The groups are shells around one centre, one inside the other: the same stretched ball of 7 dimensions in 7 sizes.
Some rows, each with its group after it:
50	68	38	-87	-179	26	56	-45	-89	-4 | (6)
-597	56	-121	-25	-105	46	46	28	178	86 | (2)
-332	202	-165	-32	-122	102	17	-156	152	-15 | (0)
-308	157	-115	-17	-89	-72	16	103	77	-172 | (2)
-441	33	-178	2	28	-8	128	-12	204	12 | (3)
-157	28	-182	-68	-148	82	150	-86	56	48 | (1)
-511	4	-93	44	20	-75	86	-46	188	57 | (5)
-332	151	-222	-144	-205	194	66	35	93	-19 | (6)
-752	-41	-135	37	23	-25	98	-26	267	153 | (6)
-157	146	-74	-59	-223	87	38	-1	32	20 | (5)
-176	35	-230	-10	-203	102	167	-184	106	144 | (3)
-611	93	-57	96	62	-189	0	60	214	-85 | (6)
-508	-96	-235	20	-50	-83	189	57	161	56 | (0)
18	6	-133	-75	-193	40	156	-70	-41	20 | (2)
-495	-10	-214	26	-39	30	156	-89	228	137 | (0)
-110	147	-106	35	-26	-103	68	-17	83	-153 | (2)
-233	-32	-169	-5	-128	-78	169	138	54	-13 | (2)
-228	49	-150	-70	-261	106	118	82	46	94 | (3)
45	168	63	56	-112	-108	19	21	5	-74 | (4)
-53	92	-115	-19	-223	-76	83	124	-36	-114 | (0)
-290	71	-84	15	34	-102	94	138	129	-104 | (3)
-62	146	-167	-163	-261	202	86	19	-10	-19 | (6)
-327	137	-19	68	-100	-47	21	27	146	42 | (2)
-337	80	21	73	-60	-76	33	-23	134	77 | (5)
-238	113	-237	-137	-182	125	89	-19	41	-82 | (2)
217	88	-54	-35	-229	-2	109	-89	-92	-28 | (0)
-425	146	12	8	-20	-96	-52	-20	98	-105 | (4)
-171	62	-115	-103	-254	124	93	3	4	72 | (1)
-299	80	-161	-57	-76	61	99	-30	117	-6 | (1)
-371	-58	-41	-48	-124	-4	104	44	48	114 | (3)
-20	144	-151	64	-108	-146	95	55	48	-176 | (1)
-153	104	-264	-22	-148	26	159	100	107	-72 | (3)
-47	191	-95	-101	-215	93	13	-103	-26	-89 | (5)
-387	133	-76	-26	-44	24	37	80	152	-26 | (4)
141	113	-13	-9	-215	-106	48	-18	-113	-127 | (0)
-68	54	-115	-147	-215	104	94	-42	-60	-22 | (1)
-176	71	-206	86	-74	-159	131	-10	104	-110 | (1)
1	47	-130	21	-170	-53	150	22	19	-9 | (5)
-296	-46	-282	65	-38	-215	203	123	106	-137 | (3)
-86	47	-187	34	-201	4	168	-18	79	73 | (0)
-279	-11	-209	-22	-166	63	174	-34	112	123 | (1)
-331	-22	7	39	-12	-44	98	-98	127	148 | (6)
-354	-7	-187	-74	-96	-18	140	179	71	-61 | (6)
22	156	-63	-112	-281	166	47	-97	-39	41 | (4)
-110	64	-182	-130	-199	128	132	20	8	-9 | (2)
-148	190	-67	-90	-227	144	17	3	37	10 | (4)
-169	79	-104	96	14	-240	104	155	95	-189 | (4)
-212	76	-112	-73	-97	27	65	-122	33	-46 | (1)
-580	55	-21	4	-60	-31	-1	-20	147	63 | (4)
-77	25	-151	-85	-293	117	132	-90	-23	109 | (4)
-153	241	-28	-64	-156	88	-56	-226	31	-59 | (6)
-287	117	-144	-134	-252	176	43	-51	35	45 | (5)
29	31	-89	70	-203	-150	121	-34	-30	-25 | (3)
-197	202	-81	64	-120	-105	2	10	89	-128 | (2)
-67	241	-101	-99	-191	63	-24	-92	-22	-176 | (0)
-280	51	-98	-86	-180	113	63	-172	44	99 | (5)
-391	-2	-90	82	-54	-141	99	15	134	36 | (5)
-266	196	-6	24	-108	-117	-45	82	53	-158 | (6)
-379	159	-80	-133	-219	223	-25	-222	70	102 | (0)
-263	45	7	-1	-110	-15	57	-10	67	81 | (5)
-188	125	8	-94	-126	155	30	-100	60	96 | (3)
-313	40	-250	-154	-257	215	116	-150	48	99 | (4)
-427	71	-10	-56	-101	28	10	13	83	41 | (1)

New rows, each followed by its group:
-341	116	26	97	18	-128	-2	-131	149	-1 | (1)
-589	132	-75	-39	-138	113	-19	-80	177	115 | (4)
-383	166	-122	25	-75	-101	-2	36	115	-155 | (4)
-178	146	31	155	41	-205	29	-23	149	-65 | (4)
-61	75	-169	10	-70	-52	146	-11	72	-79 | (4)
-101	71	-18	-51	-92	-61	57	45	-22	-100 | (1)
-391	87	0	-49	-178	118	6	-116	93	172 | (4)
-185	-37	-299	-84	-152	43	220	22	49	-14 | (0)
21	83	-266	-34	-256	6	166	33	-5	-83 | (4)
-480	127	-56	-68	-126	81	-37	-187	97	39 | (0)
-202	-50	-43	-90	-126	-6	113	18	-28	33 | (3)
-433	195	64	89	11	-48	-42	-13	218	40 | (6)
-61	-12	-198	-11	-194	-36	185	10	8	4 | (5)
-43	116	-44	-3	-146	0	52	-184	16	7 | (1)
-555	52	51	188	131	-221	25	-39	267	67 | (3)
-446	-6	-57	68	24	-194	80	104	132	-49 | (4)
-233	53	-57	103	-111	-155	63	-98	78	14 | (0)
-364	74	-37	158	36	-159	52	-195	204	56 | (3)
-442	101	-120	-90	-84	3	3	-38	64	-112 | (6)
-254	89	145	52	-69	-62	-20	-109	69	107 | (3)
-203	102	-20	99	37	-205	44	-34	102	-120 | (1)
-518	199	26	-8	-87	32	-77	11	159	17 | (6)
6	73	-179	-199	-357	208	99	-113	-112	20 | (6)
-47	166	26	61	-108	-100	17	-2	39	-63 | (5)
-22	179	-171	-79	-200	22	57	13	-20	-178 | (1)
-571	173	84	86	-11	-75	-92	-94	200	51 | (3)
-95	69	-193	-28	-190	-46	140	183	17	-106 | (0)
-65	32	-314	-105	-187	57	200	29	8	-97 | (6)
-287	-4	-207	-4	-119	36	179	0	138	99 | (2)
-338	138	43	96	38	-221	-27	42	112	-143 | (4)
-139	156	-99	-98	-262	113	26	-34	-7	-13 | (5)
-18	177	-96	-20	-145	-5	58	19	28	-111 | (5)
-326	117	-208	-125	-267	246	79	-92	98	127 | (0)
115	103	-66	68	-135	-167	100	19	-23	-129 | (1)
96	104	-78	-70	-142	11	90	-99	-53	-91 | (0)
-183	162	79	133	-42	-212	-22	24	84	-82 | (0)
-218	135	-57	75	-51	-160	56	210	108	-131 | (3)
-421	68	-64	-71	-50	-14	15	-39	67	-62 | (4)
94	-1	-313	-106	-320	63	228	30	-78	-46 | (3)
-335	86	-133	-141	-183	110	25	-116	12	-24 | (4)
-199	95	-9	135	16	-185	84	112	153	-37 | (6)
-235	167	-238	-169	-301	286	60	-150	53	59 | (3)
52	171	-70	-47	-188	11	53	21	-25	-107 | (5)
-430	101	-216	-125	-249	187	52	-99	87	68 | (4)
64	170	-137	-43	-265	34	58	-101	-42	-81 | (2)
-288	10	-51	22	-5	-70	101	-50	108	32 | (1)
-51	42	-228	44	-120	-131	177	66	47	-120 | (1)
-65	53	-260	-84	-220	34	155	-12	-13	-84 | (5)
-109	116	-115	66	-104	-100	104	87	91	-69 | (1)
-603	34	-176	-142	-175	140	45	-4	101	59 | (3)
-253	-3	-95	-58	-71	-23	120	73	46	-19 | (2)
-187	-22	-134	36	-91	-215	142	193	13	-137 | (3)
-103	24	-265	23	-175	-43	206	86	77	-22 | (0)
-82	89	-254	46	-75	-196	138	73	43	-260 | (3)
-345	-23	14	170	48	-263	105	75	160	38 | (3)
